The same things were measured in two ways. Each way mixes the same 11 hidden numbers, adds some noise and spreads widely along 6 directions of its own, which tell nothing about the thing.
In the rows, zero is written as 128.
Some things both ways: the first way, then the second way.
[166 112  99 127 143 134 138 140 133 108 128 130 118 109 145 130  92  97
 122 101 155 101 152 105 133 135  98]
[138 117  82 210 169 125 114 141 122 113 164 119 118  90 136  85 155 156
 152]

[106 139 175 106 131 107  74 130 142 122 101 174 148 173 156  84 103 123
 136 184 163  92  61 219  73 196 129]
[135 121  63 180 211 133 134 149 147 126 150 100 106 107 175  86 127 144
 198]

[159 109 119 135 148 136 128 157 139 109 121 153 127 139 143 116 163 114
 149 135 143 123 152 138 110 110  93]
[133 124 107 135 111 157 119 149 146 121 115 130 113 136 139 124 143 114
 178]

[172 134 129 134 159 110  79 103 121 123 148 100  92 111 175 141 120 132
 157 150 154 112  90 154 120 110 103]
[126 136 176 106  98 111 140 120 141 185 132  99 108 179 145 149 121 152
 136]

[134 182 146 135 135 125 102 163 104 134 120 154 136 133 101 134 102 108
 106  99 145  96 166 129 105 147 147]
[107 127  92  96 123 119 116 148 152 156 108 101 108 139 125 139 118 121
  98]

[142 146 118 143 136 137 105 129 133 122 136 116 129 116 135 141 110 108
 129 133 119 103 146 113 132 125 129]
[ 81 110 155 147 111 200 138 104  92 125  98 202 189 138 131  87 178  79
  66]

[166 150 122 141 111 141  86 122 105 120 129 108 122 139 145 117 102 111
 147 147 152 118 104 130 112 157 114]
[ 66  80  75 161 131 184  39 127 103 170 124 159 163 102 125  55 158 115
 104]

[103 102 161 124 113  97  90 149 138  85 101 150  95 145 154  96  99 109
 153 173 136 102  81 139 109 162 105]
[126 105 151 167 131 169 160 147 106 102 104 158 125 166 153 101 164 101
 138]

[152 101 123 132 149 155 145 148 158 106 145 122 145 129 153 134 148 124
 162 159 119 112 123 143 120 120 117]
[120 138 140 147 116 128  98 144 147 102 137 135 108 133 140 103 131 122
 151]

[ 92 119 170 136 157 116 154 177 151 115  92 181 130 142 125 137 126 120
 126 132 108  87 153 114 115 124 139]
[121 126 151 115 119 122 136 139 129 156  90 131 124 155 142 133 130 114
 125]

[127 150 146 125 134 164 112 122 107 152 144 117 162 130  95 132 125 114
 122 107 130 117 157 143 108 135 153]
[159 126 175 120 116  77 106 133 158 158 159 133  94 206 121 107  85 153
  89]

[121  85 142 152 162 132 169 152 148 110 117 164 132 138 124 116 126 108
 144 108 108 105 148 118 125 103 115]
[150 106 148 154 106 142  14 126 124 138 134 129 106 119  97  98 119 109
 130]

[141 131 121 141 149 144 139 144 140 107 135 141 143 124 125 125 110 111
 137 109 122 107 138 127 130 123 121]
[146 135 116 141 143 124 116 135 146 107 133 115 120 105 126 133 135 102
 139]

[141 160 126 123 142 168  93 131 106 168  99 121 159 155 112 127 133  94
 127 141 136 105 142 162  87 154 117]
[136 115 129 113 103  62 134 121 133 205 115 123 126 156 134 134 112 158
 131]

[172 159 102 122 133 160  92 157 102  94 115 160 173 147 121  77  72  71
 132  71 175 107 123 180  79 164 117]
[140 129 109 155 158 130  85 151 138 130 128 159 143 125 125  73 138 107
 142]

[156  99  98 114 145 143 127 154 110 122 108 118 116 127 117 106 110  73
 127 108 155  99 151 136 106 163  65]
[132 126  84 132 144 117 176 144 116 129 110 104 130 115 139 142 125 129
 128]

[137 121 123 150 152 175 113 121 136 141 116 100 156 145 150 151 130 108
 162 170 126 127 110 139 122 118 110]
[126 142  93 148 196 129 116 131  97 171 130 118 160 111 147 101  91 130
 142]

[ 96 123 154 139 102 153 138 146 156  89 146 130 148 118 130 139  97 125
 150 152  97 119 118  86 146 128 164]
[109 144 163 128 128  44  89 136 129 220 143 140 131 181 117  98 134 161
  85]

[142 155 140 129 164 115 131 128 119 140 107 154 135 117 127 124  88 102
 137  96 128  77 134 128 112 131 136]
[177 115 177 154  74 130 147 115 137  87 132 137 128 140  96 147 169 112
 112]

[102 139 160 151 155 148 103 115 137 177 116 115 153 147 126 152 149 117
 155 191  88 105 116 158 111 117 142]
[183 147 106 133 142  29  98 149 153 165 154  51  64 116 128 158  58 176
 170]

[135  76  99 148 133 162 134 115 155 120 131 123 143 144 138 115 137  98
 128 145 119 128 159 114 142 122  92]
[150 148 139 150  99 191 198 113 125  48 137 135 128 113 141 161 144 106
 134]

[113 114 147 129 136 121 122 122 146  89 109 125 115 128 161 118  88 113
 147 139 102  84  89 113 125 132 138]
[120 141 140 128 153 146 140 140 122 109 106 129 142 120 157 108  87 113
 132]

[152 171 135 139 186 122 142 168  97 141 100 172 146 129  96 129 109  83
 117  48 133  69 186 137  98 124 132]
[136  94  99 170 141 176  99 150 113  99 110 134 166  86 101 101 175  83
 103]

[121 120 128 123 145 150 123 124 122 135  84 142 150 147 116 125 138  81
  88  88 117  92 203 102 113 135 132]
[115 157 105  79 161 157 137 140 106 132 120 112 132 157 155 106   9 138
 118]

[145 114 106 150 141 150 125 127 125 112 117 120 134 134 123 120 113  82
 125 101 124 109 164  98 134 126 104]
[116 129 106 128 102 127 119 128 105 157 125  94 147  99 105 147 142 139
 107]

[167 176 121 116 116 157  71 124 112 108 122 117 150 149 151 111 111 115
 142 137 158 116  96 154  92 157 129]
[110 106 131 150 122 152 125 132 142 113 123 168 136 152 153  76 150 118
 151]

[104 134 154 147 136 102 110 129 141 151 101 165 122 118 140 151  97 114
 123 147 128 107 156  89 140 109 146]
[171 129 135 172 130 144 115 116 109 142 146 129  98 159 104 120 143 154
 107]

[140 119 124 132 150 128 142 124 137 129 132 145 145 123 123 114 122 101
 139 113 124 100 154 124 129 131 119]
[103 120 147 117  89 132  82 105 100 179 144 147 164 153  97 110 140 117
  80]

Other things, the second way, with their names:
Q_117: [154 125 157 147  63 101  98 149 142 108 155 114  95 155  86 138 162 141
 123]
Q_190: [ 77 139  94 102 144 117 169 163 158 146 120 125 153 135 200 125  72 131
 142]
Q_497: [ 81 129 130 114 179 145 133 106 103 167 120 170 162 158 182  78  62 107
 115]
Q_177: [ 85 132 134 132  89 114 150 124 113 151 134  99 139 122 131 147 171 148
 121]
Q_932: [ 98 156 183  61 101 129 107 102 100 198 129 167 168 203 149 115  59 102
 142]
Q_615: [152 105 168 167  69  49 119 110 137 162 149 111 101 131 109 144 179 161
 143]
Q_352: [144 143 103 110 138 183 135 128 100 134  84  92 138 113  99 123 104 150
  77]
Q_546: [125 119 159 125 112 145  94 117 142 135 100 123 120 116 134 119 112 121
 109]
Q_879: [149 143 142 120 134  92 183 130 123 135 109  95 111 141 133 168 138 122
 127]
Q_56: [134 117 124 170 143 122  83 138 143 144 142 131 108 117 144 107 137 118
 140]
Q_621: [148 121 114 137 121 163 108 113 115 113 159 129 166 119  91 118 138  99
 121]
Q_946: [120 127  75 153 141 132 140 102 122 133 126  70 106  63 102 170 202 122
 105]
Q_447: [152 111 178 159  90 144 127 113 108  95 146 169 126 168 124 106 128 110
 124]
Q_461: [ 81 119  78  87 134 134 113  99 129 225  89 105 165 104 131 114 105 162
  83]
Q_118: [139 103 197 101  39 113 103 122 134 133  90  99  83 159 106 160 128 126
 119]
Q_139: [149 117 117 149 127 147  81 132 132 100 141 100 129  91 106 112 126 116
 145]
Q_476: [117 143  96 132 191 121  80 123 121 170 107 103 119  97 124  99 115 131
 110]
Q_415: [132 132 178 129 108 129 114 124 131 119 140 159 138 165 151  98  67 126
 135]
Q_825: [148 134 105 128 134 115 126 112 135 134 118 121 118 113 123 126 119 132
 139]
Q_278: [146 125 104 175 197 130 121 164 120 106 161 146 121 169 147  46 107 141
 159]
Q_677: [142 116 124 178 142 125 175 146 133  77 143 146 171 104 123 130 204  71
 123]
Q_370: [141 113 157 148  84 162  79 126 169 102 111 119  95 110 120 113 135 149
 124]
Q_62: [ 87 112  97  93 137 169  66  94 129 155  95 126 129 101 138 103  74 104
  97]
Q_75: [ 88 102 152 197 116 123 114 106  81 132 129 137 142  87 144  94 177 138
 135]
Q_568: [124 101 135 152 173 134 110 165 117 100 126 131 140 140 159  69  85  95
 154]
Q_658: [120 137  86 104 118 174 135 127 127  93 111  95 111 112 109 156 121 102
 104]
Q_32: [138 112 223 133 107 137 132 102 142 157 101 200 109 216 174  96 107 121
 128]
Q_480: [137  97 141 177 150 204  80  96 113  54 138 206 134 120 147  57  96  62
 133]
Q_402: [108 127 181  96  65 111 137  95 132 192 101 168 154 167 123 164 171  89
  92]
Q_729: [106 128 121 109 107 121 138 143 113 165 104 101 146 135 109 152 164 114
 108]
Q_267: [109 122 133 113  85 100 101 130 104 160 144 139 155 156  93 135 149  93
  96]
Q_459: [ 98 100 143 142  87 151  53 114 127 142 138 128 111 115 129 114 120 111
 106]
Q_353: [108 124  90 155 151 111 176 119 117 182 104 111 166  88 147 135 175 155
 114]
Q_202: [121 140  88 105 155 193  56 128 157 140 134 120 107 138 133  78  41 151
 100]
Q_282: [184 135  77 221 154 170 160 147 128  18 189 131 141  69 123 114 161 114
 168]
Q_780: [ 89 104 100 134 145 154 100 140 121 147 112 126 143 117 153  86 108 122
 120]
Q_243: [132 113 130 149 112 117 161 114 137 123  91 129 120  98 138 142 136 146
  80]
Q_694: [147 128 178 100  82  88  93 131 136 119 142 122  59 198 140 151  65  97
 169]
Q_90: [154 158 112 123 144  62 141 166 126 200 133  93 116 168 132 135  90 190
 121]
Q_582: [132 152 126 136 148 102 121 152 111  94 153  87 113 121 122 125 101 118
 146]
Q_111: [106 130 141 157 147 174 153 117 111  80 125 164 138 129 158  95 134  97
 122]
Q_936: [ 99 110  91 132 131 132 101 154 132 186 141 152 165 157 127  89 149 121
 112]
Q_600: [118 129 107 140 158 128  88 128 113 147 127 114 130 105 132 104 115 116
 142]
Q_170: [125 132  89 133 167 174 119 135 135 115 121 132 132 122 156  79  52 152
 117]
Q_426: [117 132 115 134 120 117 133 128 144  91 126  89  89 106 124 135 137 138
 116]
Q_469: [110 140 145 121  93 170 162 114 149 103 115 132 112 142 146 152 156 113
 115]
Q_613: [108 120 149 121 109 116  74 131 124 150 166 161 171 153 141  87  60 116
 124]
Q_977: [119 108  77 141 138 141 131 111 128 131 119  96 124  89 106 139 182 112
 118]
Q_464: [ 78 111 107 171 148 191 138 104 108 157 102 174 201  82 143  97 202 102
  84]
Q_458: [146 128  41 200 235 173 123 126 144 143 139 110 168  41 154  66 137 166
 160]
Q_899: [128 120 114 161 175 143 125 116 133 116 103 133 116  97 152  94 130 119
 129]
Q_617: [148 137 131 135 150 132 153 119 134 132 111 111 104 137 128 143 142 120
 115]
Q_823: [155 148  99 172 178 118 144 138 140  67 159  97 110  68 169 129  89 121
 198]
Q_375: [122  88  94 142 116 129  69 115 153 150 123 114 116  96 133 106 128 130
 162]
Q_221: [144 126  74 179 159 184 168 146 111  20 135  64 120  51 117 143 168 106
 158]
Q_972: [121  93 145 127 134 132  54 100 121 172 102 138 115 132 148  77  65 133
 131]
Q_519: [115 163 107 126 188 121  66 140 121 163 130 147 122 146 128  83 101 108
 111]
Q_448: [151  97 103 167 103 126 108 116 129  87 147 112 107  80 128 140 125 109
 162]
Q_787: [101 111 114 116 118 140  58 126 153 188 137 171 133 166 147  68  93 133
 117]
Q_466: [147 156 148 147 156 121 121 138 132 123 119 129 119 130 128 126 140 106
 125]
Q_680: [104 122 104 139 125 138  94 128 116 150 116 131 152  87 135 117 127 111
 115]
Q_576: [153 125 128 169 123 118 126 132 126 139 164 118 119 141 138 117 114 163
 157]
Q_790: [125 147 123  86 128 114 170 137 116 165  93  99 147 147 129 154 106 132
 112]
Q_254: [140 133 132 149 143 126 143 144 107 104 115 128 137 121 130 115 121 119
 121]
Q_654: [129 134 140 131 126 178 124 134 140  71 136 132 131 139 137 102 102 108
 141]
Q_867: [117 130 174 124 126 147 144 135 127 107 103 195 156 170 157  77 113  99
 125]
Q_848: [134 135 142 126 156 162 153 134 120 126  97 125 141 147 135 104 127 124
 119]
Q_687: [111 120 146 122 107 142  73 108 117 173 116 138 120 143 124 115 113 120
  99]
Q_940: [132 104 140 152 139 146 108 114 149 148 127 118  96 144 151 105 124 148
 141]
Q_501: [110 120 105 134 136 117  96  92 100 217 128 111 145 104 120 136 127 139
  92]
Q_602: [131 124 124 133 113 133 152 115 130 144 121 128 123 143 150 121 112 160
 137]
Q_559: [128 141 162  94 127 152 135 129 118 117  90 112 127 139 135 144  79  97
 103]
Q_288: [160 126  95 184 178 130 171 128 125 121 159 109 122 125 133 117 166 146
 139]
Q_520: [146 136  85 153 147 232 187 115 159  62 138 146 108 142 149 104 124 154
 108]
Q_523: [131 129 146 158 166 170 141 101 121 120 117 173 152 127 141  95 153  92
  93]
Q_360: [115 124 101 176 162 173 146 139  89 113 116 147 175  95 143  87 138 125
 110]
Q_73: [126 134 115 113 133 138 105 125 130 118 104 122 114 119 125 120  93 116
 118]
Q_756: [134 158 111 133 144 120 166 127 156 136 112  96 136  90 116 163 182 126
  94]
Q_720: [126 121 146 112  77 142 114  91 120 142 105 108 100 136  74 154 177 121
  61]
Q_69: [139 149 130 106 126 125 133 121 155 146  85 137 130 115 131 154 152  91
 129]
Q_803: [ 98 112  58 110  96 138 149 130 133 175 127 127 184 114 115 146 163 124
 106]
Q_985: [ 92  86 142 161 125 149 102 121 132 122 154 183 144 157 177  61  87 115
 123]
Q_400: [141 155 116 147  92 122 221 121 103  92 165  99 168 109 101 182 178 145
 109]
Q_471: [117 162  87  77 118 130 126 138 124 179 132  86 141 142 107 157 117 130
 130]
Q_48: [125 102 137  97  59 179 164  98 124 151  69 123 154 131 102 158 155 137
  72]
Q_760: [121 132 137 101  74  86 126 114 150 137 139 111 117 118 146 169  90 116
 146]
Q_184: [120 140 112  76  77 109 141 129 153 138 117  98 109 137 125 188 117 107
 122]
Q_209: [136 114  64 182 183  91 110 128 157 142 159 131 110  86 154 119 166  97
 177]
Q_860: [160 120 141 148  93 153 147 112 101 105 142 123 117 142 127 146 102 131
 140]
Q_778: [157 123 108 170 125 129  89  99 179 108 151 131 101  88 113  97 143 167
 116]
Q_578: [138 109  98 188 158 161 161 118 135 127 120 158 147 108 144 104 177 134
 112]
Q_995: [108 135 135  94 106  68 106 154 177 142 163 114 114 159 162 128  85 114
 174]
Q_524: [149 128 115 115 122 102 135  98 148 155 112  95 116 106 113 152 138 141
 124]
Q_598: [110 141 138 116 132  97 164 164 124 189 118 117 127 188 154 138 119 148
 108]
Q_327: [110 143  96 132 135 125 128 136 136 142 117 113 126 114 115 122 182 127
 123]
Q_405: [125 169 206  52  30 117 164 118 156  99 105 103  87 170 125 216 107  95
 121]
Q_87: [135 117  94 167 137  93 120 117 126 143 157 135 145  94 127 137 145 102
 124]
Q_102: [172 146 156 166 106 125 149 126 114  74 130 136 101 126 116 148 139 122
 132]
Q_88: [167 163 142 108 119 110 208 146 162  88 118  86  92 150 138 175 106 149
 127]
Q_630: [122 125 105 146 144 225 122 140 133  46 107 126 126  96 122 100 124 102
  92]
Q_268: [119 124 140 132  72 116 152 107 132 174 125 126 153 123 115 164 177 142
  91]
Q_289: [122 146 125 128 125 136 158 141 135 106 119 101  91 138 152 136 125 137
 155]
Q_854: [ 88 133 148 117 124 132 131 118 120 128 119 144 129 158 130 122 154  92
 102]
Q_317: [137 130 148 139 115  97 127 115 146 123 139 145  97 141 171 130  68 134
 139]
Q_851: [131 149 118  78 133 145 167 148 146 135 123 164 164 185 162 119  48 102
 110]
Q_844: [120 117 106 146 149 103 150 129 115 154 131 127 148 125 150 133 131 111
 148]
Q_382: [ 88 132 185 107  78 149  85 138  89 135 105 104 138 138  98 136 136  98
  83]
Q_334: [120 147  28 166 148  86 118 172 123 123 155  58 102  69 104 133 153 172
 127]
Q_452: [150 150 103 130 136  90 176 152 111 178 115  84 166 109 110 171 165 140
 129]

Some of these things the first way, each followed by its name:
[140 147 128 146 145 145 110 143 140 130 128 140 149 144 137 142 125 121
 107 139 143 113 159 137 117 132 134] => Q_469
[131  95 104 141 130 182 156 156 133 118 114 131 154 153 101 125 142  92
 111 109 129 130 195  92 132 137  93] => Q_658
[122 133 101 161 119 170 161 179 159  82 146 169 156 151  92 121  97 125
  96  95 132 138 177  92 152 136 113] => Q_209
[169 137  94 134 181 127 106 124 146 132 117 101 121 115 175 162 105  96
 130 150 135  69 122 147 123 137  99] => Q_75
[126 155 148 149 148  89  71  64 132 185 120  99  87 101 166 163 141 131
 166 211  88  94 108 100 147  90 132] => Q_860
[128 135 133 143 134 193 122 116 135 115 117 122 187 171 129 128 153 112
 128 126 112 131 152 121 116 123 147] => Q_654
[128 118 139  94 161 132 131 125 139 155 116 137 140 128 139 112 119 114
 149 156 135  85 100 188  91 158 108] => Q_524
[145 121 123 139 149 108 158 150 143 126 147 140  96  93 124 141 142 129
 143 128 109 100 166  85 150 100 106] => Q_184
[167 102  91 155 161 173 138 141 126 130 147 100 142 130 116 133 140  94
 137 117 121 115 165 138 125 116  88] => Q_680
[150  97 126 126 125 172 128 118 134 133 182  98 135 126 122 118 188 141
 157 159 111 144 144 145 121 107 112] => Q_787
[128  75 130  93 149 121 148 154 151 100 118 143 114 124 152 100  83 110
 135 136 147  80  90 175 100 169  93] => Q_899
[127 118 144 130 120 165 140 124 136 117 111 122 135 164 139 112 132 138
 153 165 120 127  91 122 109 148 116] => Q_375
[135 139 135 131 151 143 102 141 129 145 105 173 183 162 127 102 146  90
 141 133 149 112 155 173  93 145 121] => Q_471
[136 136 129 125 164 147 109 153 127 153 117 132 145 134 127 146 119 106
 128 139 154 106 137 174 100 140 106] => Q_617
[129 101 132 121 134 127 144 134 126 142 123  93  89  97 132 145  85 112
 132 148 111  82 115 109 123 146 113] => Q_243
[135 167 150 143 158  86 110 111 133 166 136 140 111  97 144 151 108 127
 140 155 110  75 130 126 133 112 150] => Q_268
[133  81 115 136 153 159 133 129 140 132 128 102 135 129 130 130 148  88
 143 143 106 104 154 134 122 120 102] => Q_360
[100 126 154 136 122 117 114 155 170 104 144 161 136 111 148 130  96 127
 158 175 109 108 103 129 135 122 150] => Q_519
[128 125 136 137 145 121 128 162 128 102 108 151 125 130 124 122 118  98
 139 112 126  99 149 109 124 131 111] => Q_729
[130 118 134 140 146 165 131 111 133 112 118 125 157 155 133 106 131 107
 153 120 109 112 120 132 115 126 127] => Q_139
[116  99 144 121 128 145 129 111 133 111  98 112 107 145 146 117 105 125
 134 144 112 105  90 115 114 141 114] => Q_972
[142 126 147 126 123 140 112 139 117 133 155 135 147 139 115  97 152 118
 172 154 141 125 117 172  96 149 116] => Q_936
[109  72 147 131 125 151 145 139 138  85  96 125 125 153 146 103  81  99
 158 141 124 109  76 125 113 160 105] => Q_559
[130 181 146 138 115 123  78  70 120 128 122 129 145 131 148 102  86 118
 172 148 112 108  74 110 132 132 156] => Q_621
[147   4 101  93 151 150 152 124 130 106 129  84  84  92 141 101 158  80
 159 117 120 109 150 119 120 106  50] => Q_352
[111 123 141 132 163 145 144 114 160 167 131 136 158 142 124 132 152 128
 132 169  97  97 136 162 119 129 131] => Q_480
[130  97 111 133 144 145 143 140 151  75 123 130 139 131 141 113 106  87
 142 113 116  97 133 107 140 137 103] => Q_582
[141 103 107 129 139 180 117 127 136 136 148 102 151 134 120 138 151 110
 130 143 143 143 155 137 129 130  88] => Q_288
[128 114 151 128 138 134 132 124 136 128 133 107 116 112 143 147 131 126
 149 152 103  99 124 110 125 115 140] => Q_630
[145 124 133 133 149 142 136 142 121 114 121 124 123 135 123 132 131 111
 115 104 127  97 158 119 114 133 117] => Q_780
[150 114 135 131 167 169 146 116 133 155 118 112 167 147 145 136 143 112
 153 151 124 105 124 159 101 131 124] => Q_415
[129 159 138 150 170 115 144 154 154 150 144 157 132 109 123 162 140 137
 139 142 103  96 160 121 137  90 140] => Q_402
[138 113 110 144 165 139 134 147 145 151 104 139 144 121 141 147 114  87
 139 144 124  95 156 128 126 122 106] => Q_102
[168 133 132 136 164 103 108 162 109 143 139 117  92  93 139 161 119 111
 149 133 157  94 141 138 115 116 100] => Q_598
[128 109 124 137 146 136 171 163 140 120 123 166 155 133 105 109 123  96
 148 114 124  99 159 120 128 150 106] => Q_267
[155 128 140 135 131 154 105 111 116 111 122 106 130 136 157 122 100 123
 145 128 132 109  91 137 101 126 143] => Q_370
[128 157 140 146 145 140 112 135 146 128 157 121 137 103 132 160 112 129
 145 142 104 106 130 126 136  98 154] => Q_756
[110  95 131 138 112 184 136 124 143 101 134  90 132 129 129 143 147 121
 142 147  89 139 145  65 147 102 128] => Q_88
[ 98 127 138 127 113 133 137 136 155  98 125 140 116 125 128 131 118 132
 126 144  99 114 136  66 155 129 127] => Q_977
[118 121 150 114 161 138 102 125 142 125 124 120 132 127 144 137 162 116
 147 151 104 100 128 149 109 104 132] => Q_848
[117 108 125 114 117 159 124 119 147 117 112 124 144 139 140 106 115 110
 153 169 112 118 101 127 122 146 113] => Q_825
[164  79  83 143 133 164 179 133 135  89 132 121 128 141 123  97  96  98
 128  96 137 116 139 107 136 156  72] => Q_760
[152 149 139 112 175 132  96  95 129 154 126 134 148 122 158 128 118 120
 131 125 139  91 114 190  94 117 145] => Q_458
[ 91 123 178 129 147 152 140 133 139 107 107 121 140 160 128 131 149 127
 159 156  87  98  95 122 110 141 138] => Q_568
[135 128 141 117 149 125 104 127 119 132 101 122 121 127 145 124 115  95
 158 146 130  91 107 142 102 141 112] => Q_790
[129  80 146 119 138 101 136 144 134 122 120 137  94  93 146 124 113 104
 164 142 126  96 129 106 127 114 109] => Q_90
[128 154 128 154 132 141 112 118 131 163 147 119 149 137 118 123  94 116
 162 183 122 108  91 164 124 161 118] => Q_87
[135 112 145 112 152 134 136 109 132 156 126 109 115 103 140 149 151 128
 129 140 102  93 159 107 123 104 140] => Q_170
[128 125 137 160 139 153 112 144 134 125 145 129 150 154 122 124 117 117
 137 151 128 124 119 171 111 137 122] => Q_56
[164 141  92 140 115 132  87 137 122 113 145 101 118  96 139 136 102  82
 139 134 126 100 158  95 140 133 113] => Q_334
[119 117 131 152 152 156 130 158 158 111 140 132 148 125 136 149 120 115
 152 148 107 118 130 132 131 100 129] => Q_466
[134 166 124 163 148 141 117 146 136 129 111 139 131 141 131 160 130 122
 133 145 118 117 151  92 138 112 119] => Q_694
[131  87 128 102 145 106 126 158 136 102 104 152 112 132 146  83  66  85
 149 131 166  78  79 183  96 189  70] => Q_879
[155 150 126 125 167 106  92 126 134 132 123 132 120 113 160 134 103 107
 154 142 139  77  99 170 111 132 115] => Q_600
